The rows come from 5 hidden closed curves, with some noise, and rows from the same curve form a group. Each curve winds through 8 dimensions. The rows are also pushed far along 5 directions, which tell nothing about the answers.
Some rows, each with its group after it:
[ 28  25  19  11 -44 -20   9  -8  -5   3   9  35  11  -3   3  29  21 -29
 -12  -5  15] => j697
[ 12  31  16  37 -22 -30  -4   5  10 -37 -17  13  20  32   1  21   5  20
 -12   0  17] => j571
[-37 -25 -10   9   8  16   9  28   7  -4   6 -21   1 -15  -6  -4   0 -17
  10   0  -1] => j697
[ 19  16  -4  11   4 -20  -2   4 -21  -5  15   3  -1 -10  -8  27  15 -44
  -5 -12   3] => j793
[ 10  16  -4  37 -11 -13  -7  14   2 -20  -7   1 -10  -6 -18  -2  16 -11
  -6 -13   6] => j571
[-14 -17   0  -2  24  25   7  13  12   4  14  -1  -2   0   5   5  -2   8
   8  25   0] => j496
[ -7 -16  13  -1  21  13   9  20   6  14  24   7  -8   0   4   7  14  -2
  -3   9  -4] => j496
[ -4 -10  13 -17  -3  -6 -11  -9   6   7  -7  -7 -11  20  12 -22 -13  46
  -7  11 -11] => j464
[ 18  21 -12  21  10  -7   0  17  -2 -10   6  10 -11 -12 -19  15   4 -28
   9  -6   5] => j697
[-49  -3 -11  18  -5  31  12  15  33 -25  -7   0  26  20  20  18  -3  42
   0   8   5] => j697
[-16  -5  -5   6  46  14  -6  13   5  -9  -3  -7  -6   4  -3   3  -5  18
   9  -3 -11] => j793
[  8  -5 -13 -27   3   7  -2  -3   1  10   2 -18   6 -16  -2  -6   2 -30
   7  -1   3] => j571
[ 27  12   7  23   8 -24 -22   9 -15  -9   4   7 -27   2 -21  -1  19 -10
 -11  -7  -1] => j464
[ 17  19 -24  -7  -8  -4  -5  -2 -14  23  -6 -18 -13 -27 -16  -7  17 -49
  11 -39  -5] => j464
[  7  14 -11   7  -3  -9  -7 -12   2 -11  -6  -2 -10 -13   0  -4   0   3
  -7 -15  -8] => j496
[-23  -5  15  34 -10  -6  -3  21  20 -40   4   3   9  30   9  19   4  37
 -16  31  11] => j793
[  9  16   8  15 -22 -11  18  -3 -12   7   9   4  24  -8  14  26  19 -32
 -15 -17   4] => j793
[ 15 -11  11  -4  25  -5  -8   2  -7   3  -3   9 -22   4 -24 -20 -12   7
  15  12   2] => j464
[ 11 -10  17 -21   3   8   9   0  15  17  24  16 -21   6  17  -4 -10  27
  -7  34 -10] => j697
[ -8  -3 -20  -5   8  15   3  22   6  -1  17 -19   5 -28   7  13   4 -39
  -5   1  -4] => j793
[ 29   2  12  -5   1 -19   1  -5 -22  18  27   3 -23  -1  -4  12  16 -30
  -4  11  -1] => j793
[ 21  17  18  21 -25 -27  11  -9 -18 -11   6  24   1   5  -1  24   5 -15
  -8   3   7] => j464
[-37 -15  -8 -17  25  28   4  -6  25   2 -27 -32  40   9  27 -20 -20  46
   0 -13 -11] => j571
[ 43  20   1  -6 -29 -40  -4 -15 -37   8  20   1 -13 -13  -9  21  22 -64
 -11  -9   4] => j793
[ 15 -22   8 -10  36  18   5  23 -11  27  36   6 -35  -6 -12   0  -1 -19
  17  41   0] => j496
[ 31  15  17   0  -7 -19   5  -6  -8   6  -4  14  -2  15  -4  -1  -6   2
   0   6   5] => j571
[ -2  29 -12  32 -13 -21 -10 -10 -11 -22 -14  -9  13  -7  -2  23  19 -16
 -10 -37  -1] => j496
[  1   9  -5   7 -23   0   5  -4 -14  -2  -8   0  10 -14   3   8 -10 -21
   0  -4   0] => j496
[-13  -4   2  -2   0 -13 -13  -9   1  -6 -24 -14  10   9  -6 -16   1  14
   0 -23  -1] => j464
[-10  22 -25  35  -2 -13 -10  -8  -4 -30 -39 -19  31 -10 -18   1  16 -20
   2 -55   9] => j697
[  2 -10  10 -12   3  11   8  -7  -8  19   8  11  -5  16   0  -1   4  11
   8  14   5] => j697
[  0 -15  24   4  -6   3  20   4   9  -6  19  24   9   8   3  15  13  -1
  -6  24  15] => j496
[-32 -14 -25 -21   4  37  14 -17  -3  23 -27 -21  21 -19   4 -25 -13  -1
  21 -33  -9] => j697
[ -5  17  -9  19 -47 -18   3  -3  -7  -9   3  -5  24  -9   8  23  17 -34
 -16 -16  10] => j793
[  2 -16  -7 -13   4   9  15   0  -1   8  14 -10  -5 -13   1  -7  -9 -15
   6  21   1] => j697
[ 41   7  13 -24 -22 -16  13  -9 -20  29  45  24 -11   7  10  27  12 -34
 -10  32  10] => j793
[ -9 -20   2  -7  13  13  13   9  10  -2   7   8   7   3  -6  -6  -5   3
   7  13   8] => j496
[ 19  18  -4 -14 -24   4   7 -23   1  17 -15   7   3 -18  11 -14  -7  -2
  -5 -21 -10] => j464
[ 20   7   1  23  -9 -12   2  44  -3  -6  33   5   5 -10  -9  30  20 -58
 -12  20  19] => j697
[-20 -27  11  -6  -1  29  28  17   6  20  14   5   5 -14   9  -9 -13  -5
   7  19  -3] => j571
[ 49   8  16 -18  -7  -3   3  -1  -7  22  30  34 -33  11  -5   7   9  -9
  -2  35   8] => j464
[  8   4 -31   3  43   8 -18  17  -5   7   3 -23 -34 -12 -31 -11  -2 -17
  27   0  -2] => j571
[-10  -7 -17   7  28  28   9  20  10  -1   6 -11   1 -21   1  -2 -11  -6
   7   9  -6] => j464
[-16  -3 -19  33   7  12   0  18  11 -32  -8  -6   6 -14 -18   3   1 -13
   9   6  14] => j571
[ -8   7 -23   2   0  12  -8   5  12  -3 -14 -25   7 -17   5 -14  -3   1
  -6 -16  -9] => j464
[-10   3  -5   0  22  10  -5   0   5  -5  -9   6  -6  12  -4   3  -4  23
  12  -6  -3] => j793
[-22  -8 -38 -21  21  40   2   3  12  22 -19 -36   6 -32   4 -32 -22  -3
  20 -17 -15] => j571
[ 21   4  12 -13 -26   7  22  -4  -8  15  18  34   4  -3  10  15  -2 -20
  -3  18   8] => j464
[-30 -10 -14  -8  13  27   3  -4   8   3 -18 -11   2 -13  -1 -11  -8   6
  19 -19  -8] => j793
[-17   0  -7 -17  -9  19  12 -24   9   6  -8   1   5  16  21  -6 -16  44
   4   4  -7] => j697
[-10  -1   0  37  10 -11  -3  27   4 -23 -12 -22   4   0 -17  -6   8  -9
   1 -10   6] => j571
[ -9  -9 -10   8   2   7   0   8  -3 -11   2  -4  -3 -22  -8   0 -12 -21
   7   8   1] => j793
[  0   4   1  45   9 -17 -11  13   2 -40  -4   6   5  21 -15   9   9  18
 -10   9  14] => j571
[ 51  38   1  15  -9 -26 -15   0 -16   3   0  22 -27   0 -20   2  11 -17
  -6 -13   2] => j464
[-12 -16  -8 -35  -7  27  18   0   3  39   7 -14  23 -33  21 -13   1 -32
  -3 -19 -10] => j464
[-35   6 -23  24  -8  16   8  24  14 -17 -20 -13  45 -28   1  12   1 -32
   3 -35   7] => j697
[-23 -12   7   4 -13   4   3  17  15 -17  15   2  14  15  15  18   2  12
 -11  25  10] => j571
[ -5   2 -17  10  -4  -8  -2 -16   0 -21 -22 -22   8  -7  -8 -14  -2  -1
   1 -16   2] => j697
[ -5  -5  -7  11   7 -12  -3  -4   1 -19  -2  -5  -8 -13 -14  -7   4  -8
  -1 -14  -3] => j496
[  8  16  -9 -17 -11 -11 -10 -26  -3   4 -26 -17   8  12   6 -15 -17  19
   4 -11  -4] => j571
[ 25  33  10  28 -17 -36  -6 -14 -15 -11  -3   6   6  17   4  21  24   0
 -20 -19   3] => j793
[-31 -30  -2 -22  -3  33  18  10  13  19   6 -17  33 -14  23  -7  -9  -7
  -3  12   0] => j697
[ 42  20   7  -6  -2 -40 -21 -46 -36  10  -7   0 -26  16 -11  -8   7  11
  -2  -8  -6] => j496
[ 39   7  10  -6   4 -20  -1  -6 -26  20  39  22 -26  -9  -4  20   7 -31
  -7  21  -1] => j793
[ 43  22   0  -7 -38 -23 -10 -29 -32  16 -12   6 -21  -6 -10 -13  -1 -22
   0  -5   1] => j496
[ 37  -4  22   4  19 -17  -3   8 -18   8  25  19 -40  -1 -17  -2   7 -12
  -5  21  -4] => j496
[ 13   7  -2  -1 -36  -4  25  -4 -13   6   8  18  19 -36   0  13   2 -61
  -3 -15   7] => j496
[ 25   9  17 -16 -20 -26  -8 -26  -2   6  -6   6 -10  19   6 -13  -8  25
  -8  10  -2] => j464
[ 15   4   4   3   8   2  -2  -2   2  -2   0   9 -15   5  -4  -5  -6  13
   3  17   1] => j793
[ -7 -12  15   0 -20   2  22  -2   4  -4   2  16  16  -5   8   3  -3  -5
  -5   2   3] => j697
[ -5 -26  -3   1  22  13  -1  18  -7  -3   9  -7 -12 -10 -15 -10  -8 -14
  10  22   2] => j464
[-11  -5  24  20 -37 -17  13  -5  -3 -23   7  15  16   5  12  25   9  -7
 -18  11   9] => j496
[ -4 -12  -5   8  19  14   7  23  -6   9  20   4  -8 -21 -15   8  14 -40
  10  -2   4] => j571
[-11   6  -1   9  -6   5   2  -3   1  -1   2   5   1  -6   6  13   4   1
   1  -6  -4] => j496
[ 23   9  -5   1  26 -10 -12 -11 -26  25  -1  -7 -23   0 -11 -17  -6   5
   7  -7 -12] => j793
[ -7  10  -1   1 -32  14  28   4  14   6   6   6  39 -17  28  21   4 -22
 -13  -9   4] => j571
[-47 -24 -12  31  57  43   2  54  16 -16  -2 -18   9  -8 -14   6  -2  -1
  22   9   3] => j496
[  7   4 -19  -6  28  15 -11   1  -1   8 -17  -5  -7 -13 -17 -20  -2  -6
  14 -21  -4] => j464
[ 21  14   9  -7 -23  -5  15  -3   1  17  13  10  14  -3  18  13   4 -15
 -13   3   2] => j571
[ 11  25  17  15 -20 -16   5 -13   5 -12   0  31  22  14  12  29  14  11
 -15  -7  10] => j697

New rows, each followed by its group:
[ 30   1  -5 -20  -9 -10  -1 -28 -31  22   4   2 -19 -25  -9 -13 -16 -30
   7   3  -5] => j793
[ -2   2 -25  -3 -12  12   8  -5  -8   4 -10 -10  14 -23 -10  -3  -5 -37
  17 -12  10] => j496
[ -2  14 -21 -19 -10   0   1 -54 -17  19 -44 -19  36 -19   6 -25  -5  -5
   6 -64 -10] => j697
[  0  21  -3   3 -16  -9  -7   2  10 -14  -6   6   7  12   2  21   8   1
  -1  -6   8] => j571
[-27  -6 -14   6 -15  16   6   2   2  -4 -18 -15  25  -4   3  -5   3  -6
   4 -17   6] => j697
[ 14  11  14 -16 -29 -14  14 -32   2   3  19  26  17  15  29  25   5  17
 -23  14   4] => j496
[-11 -15   3 -26  11  33  17   8  16  16   6   7  19 -16  11   2   3 -15
   5  -3   1] => j571
[ -7  -3   1 -10 -25  -8   6 -22  -9   8 -20 -13   9  -3   5 -18 -13   2
   5 -12  -2] => j571
[ -6  -8 -18  -3  39  16  -7  -3   4   0 -16 -15 -27  -4 -21 -30 -13  22
  25  -6  -9] => j697
[  4  12  -4  -9   8   4  -4  -4  16  11 -13  -8   2  -7   7 -16  -8  17
   0 -17 -11] => j464
[  1  13  -5 -14  -5 -19  -7 -40  -5  -2  -9  -8 -11  23  13  -8 -14  46
  -3  -3 -13] => j697
[ -9  24 -16  22 -17 -11  -1 -13  -2 -12 -17 -18  41  -5  18  15   9  -4
 -19 -36  -2] => j793
[ -7  -7  -1 -19  -2  10  19  -5   9  14   8  -3   0 -19  18 -10 -16   3
  -4  -4 -18] => j697
[ -1   0   7  -3  -4   9  23  -2   4  11  13  11  18 -12  13  18   9 -20
  -1  -3   2] => j464
[-22   0 -24   8  29  21  -3  20  12 -16   1  -4   7  -8  -7  16  -2  -8
  13  -3   3] => j793
[-43 -19   1  -1  -4  15  10   2  10  -3 -10 -14  19   3  14  -6  -3  20
   0 -12  -6] => j697
[ 37  12  21   6 -31 -24   0  -3 -22  10  20  22  -5  16  -5  19  26 -28
 -11  17  19] => j697
[ -3   6   2   2   2  -7  -5  -4  -1   7  -6  -7 -20   7   2 -10 -11  26
   4  -1 -13] => j464
[ -1   5   0  -1 -20  11  19  -3   1   4   8  13  34 -13  22  22   9 -22
 -16  -9   3] => j464
[ -1  11   3   7 -12  -5  13  -2  -1  -2  12  14 -15   6   3  16   6   3
   0  -1  -2] => j697
[-27 -10 -11   9 -18  10  13  18  11 -13  -3 -19  29 -13   8   6  -7 -21
   0   5   9] => j571
[-38  -5   4  25 -28  -2  11  18  20 -30 -14  -3  54  -8   9  22  21 -24
 -13 -29  15] => j464
[-19  -5 -26 -16   2  29   4   0   2  17 -16 -18   4 -21   2 -20 -13  -7
  15 -20 -11] => j464
[-25 -27   0  -8  30  19   2  26  10   1  19 -20 -12   0   2   2   0   1
   6  22  -6] => j793
[-17  -2   1  -9 -11   6   0 -29  11  -9 -24   6  12   6   7  -6  -3  29
   5 -14   1] => j571
[ 12   8 -15  -6  11  -3  -9 -13 -24  18   3 -12 -19 -12  -7  -1  -6 -17
  12  -7  -9] => j496
[ 20  17  -5  17  16 -22 -20  15   4 -21   8   2 -29  11 -15   5  -8  11
   2  21   2] => j697
[ -9 -14   9 -21  15  12  20   1 -10  20  28   9  14  -6  21  23  -5 -13
  -3  11  -7] => j793
[  1  -6 -10  -8  -8   5   9   6 -10   9   7  -9   0  -8   0  -5  -8 -21
   4   8   1] => j697
[  8  12 -10  24  23  -9 -22  -3  -9  -6 -11 -10 -24  -1 -18 -13  -1  14
   6  -9  -7] => j793
[ 29  34 -34  -3   6 -13 -24 -19  -9   6 -18 -22 -22  -8 -13 -17  -2  -2
   6 -28 -11] => j697
[ 12  19 -26  -5  11  -7 -18 -17 -13   6 -22 -23 -22   2 -18 -18  -7   5
  19 -21  -6] => j464
[ 7  3  2  1 23  3 -3  4  3  5  6 11 -6  7 -5  4 -1 12  7  8  1] => j697
[ 37  15   4  -3  -4 -10   1 -16 -15  11   6  18 -18  -4 -10   3   3 -16
   5   5   3] => j793
[-14 -10 -16  17  27  27   6  31  12  -4  22   2   0 -14  -6  11   5 -12
   4  17   5] => j571
[-9 -8 11  2 20  9 10  6 -3 17 16  1  6  9 16  8 -2 18 -3 12 -7] => j793
[  8  -8  24  -5   4 -17   1 -12 -19   3  13  14 -17  16  -1   8   1   9
   1  14  -3] => j793
[  9  -2  -3 -10 -20  -2  15 -19  -6   2  -1  -1  -7 -10   0 -10  -6  -9
   3   2   0] => j697
[ 25  17 -12   1  -4 -15 -19  12  -5  -8   9   0 -18   4 -17  10   8 -24
   2  11  10] => j571
[-16   1   7 -13 -28  11  20   1  10   7   8  10  27   9  29  21   4   1
 -11   2   2] => j793
[  9  11  -8  -2 -20  -1  -8 -18  10 -17  -7  11   5  -1  -1   6  10   2
  -7  -2  10] => j571
[-21   0 -14  16  24  13   6  15  18 -13   0 -12   7 -11   0   7   7   1
   2 -15  -4] => j697
[  5  -5   4 -15  18  -1   9 -17   1   2   3   5 -10   7   5 -11 -23  31
   3  12 -11] => j697
[-18 -23  15  -4   1  12  21   6  16 -10  19   8  11  12  18   8  -8  21
  -6  36   4] => j697
[ -4   6 -26  -3  24  -4 -24 -12 -11 -16 -25 -22 -12 -11 -16 -13 -12   1
  10 -25 -14] => j793
[-15   5 -11  -5 -17  13   5   6   6   9  -4  -8  30  -7  19   5  -1  -8
  -8 -11   1] => j697
[-25 -12 -27 -15  12  20 -12  -6   5  15 -12 -37   1  -9  12 -28 -22  26
   3  -4 -17] => j793
[ -1  -4   8 -18 -27 -15   1 -30  -5   8  -3  -1   0   9  10  -9   4  14
  -9  -5  -1] => j496
[  3  -3   9   5   0  11  15  11   6   4  34  27   7   3  14  28  10  -3
 -14  27   6] => j571
[-28 -27   2 -22  20  26  11  11   8  14  -7 -10   2   0  -1 -17 -26  11
  25  12  -3] => j571
[-21   5  -7  -9  -3 -15 -27 -33   3 -16 -36 -24   8  29   7 -17  -3  54
  -5 -23  -8] => j571
[-10  -7  17   6  -4  -2  15   9  13 -10  11  18  27   2  17  17  -7   7
 -12  11   4] => j697
[ 12  12 -11   3 -23  -3  -6 -13   8 -19  -7   9   5  -9  -6   8  14 -16
  -5  -6  12] => j571
[ 28  31 -18  12  -5 -12 -11  -1 -10   4 -18  -1 -11 -19 -17  -9   1 -25
   3 -33  -4] => j464
[ 26  16   4  22  30 -23 -17  13   0 -14  17   9 -41  19 -20   8  15  13
  -2  11   0] => j697
[  6  25 -18  39   7  -8  -8  31  12 -29   2  -7  -9  -1 -21  21  20 -23
   6  -5  13] => j464
[ -2  -7   5 -40 -36  -4  15 -42 -14  31   2   0  17   0  26  -6  -5   0
  -8  -9  -6] => j496
[ 16   9 -16   4  -9  -1  12   6 -27  16   4   0   2 -24 -19   6  11 -65
  13 -21   8] => j697
[  6  17   1   9 -40  -9  12  -8  -5 -11 -13   4  27 -11  14  10  -2 -21
 -15 -14   2] => j793
[ 16   5   5   1  -3 -11 -11   1  -3   9  -1  -2  -1  -2  -3  -6  13  -9
 -11 -12  -1] => j697
[-16 -22  26 -21 -25  14  32   4  18  13  18  14  28  -1  33   8 -10   3
 -10  27   3] => j464
[ -2  -8  15 -11  -9  -8   6  -5 -12  16  19   5   6  17  13  14   4   1
  -6  15   3] => j697
[-15   6  -4   7  -1  -1 -11  -9   2  -4 -10  -7  -6  21  -1   2   7  28
   6  -4   1] => j697
[ 26  22   6  -3 -21 -32  -2 -34 -17   2   6   7 -16  15   2   9   9   6
  -6  -3  -1] => j697
[  8 -17  21   0  -9   1  27   0 -12  13  30  21  11   3  12  12  -4 -11
  -9  33   8] => j571
[ 29  10   9  -5 -32 -16  11 -23 -11   2  10  17 -16   6   2   3   3  -5
  -5  14   5] => j697
[ -1  19 -31  22  23  -6 -14  -7   1 -29 -22 -18 -16   9 -22  -9  -5  20
  14 -15  -2] => j697
[ 12  12  -5 -18 -16 -11  -5 -42 -23  17  -6  -1  -6   2   8   0 -10   9
   3  -5  -7] => j496
[ 14  13  -1  14  11 -17 -13   3  14 -21   2  -2 -15   5  -3  -2   4  20
 -12   3  -5] => j697
[  5  12   0  13 -25 -21  -1 -13   4 -19 -20  -3  26 -16   1  -3   3 -16
 -12 -27   5] => j697
[-34  -2  -6  18  10  11  11  14  26 -25   2   0  -2   6   9  10  -5  32
  -1  -1  -8] => j697
[ -3 -11  -9 -14  14  19  -3  12   3  27   3 -16   3 -17   0 -14   4 -16
   5  -7  -5] => j697
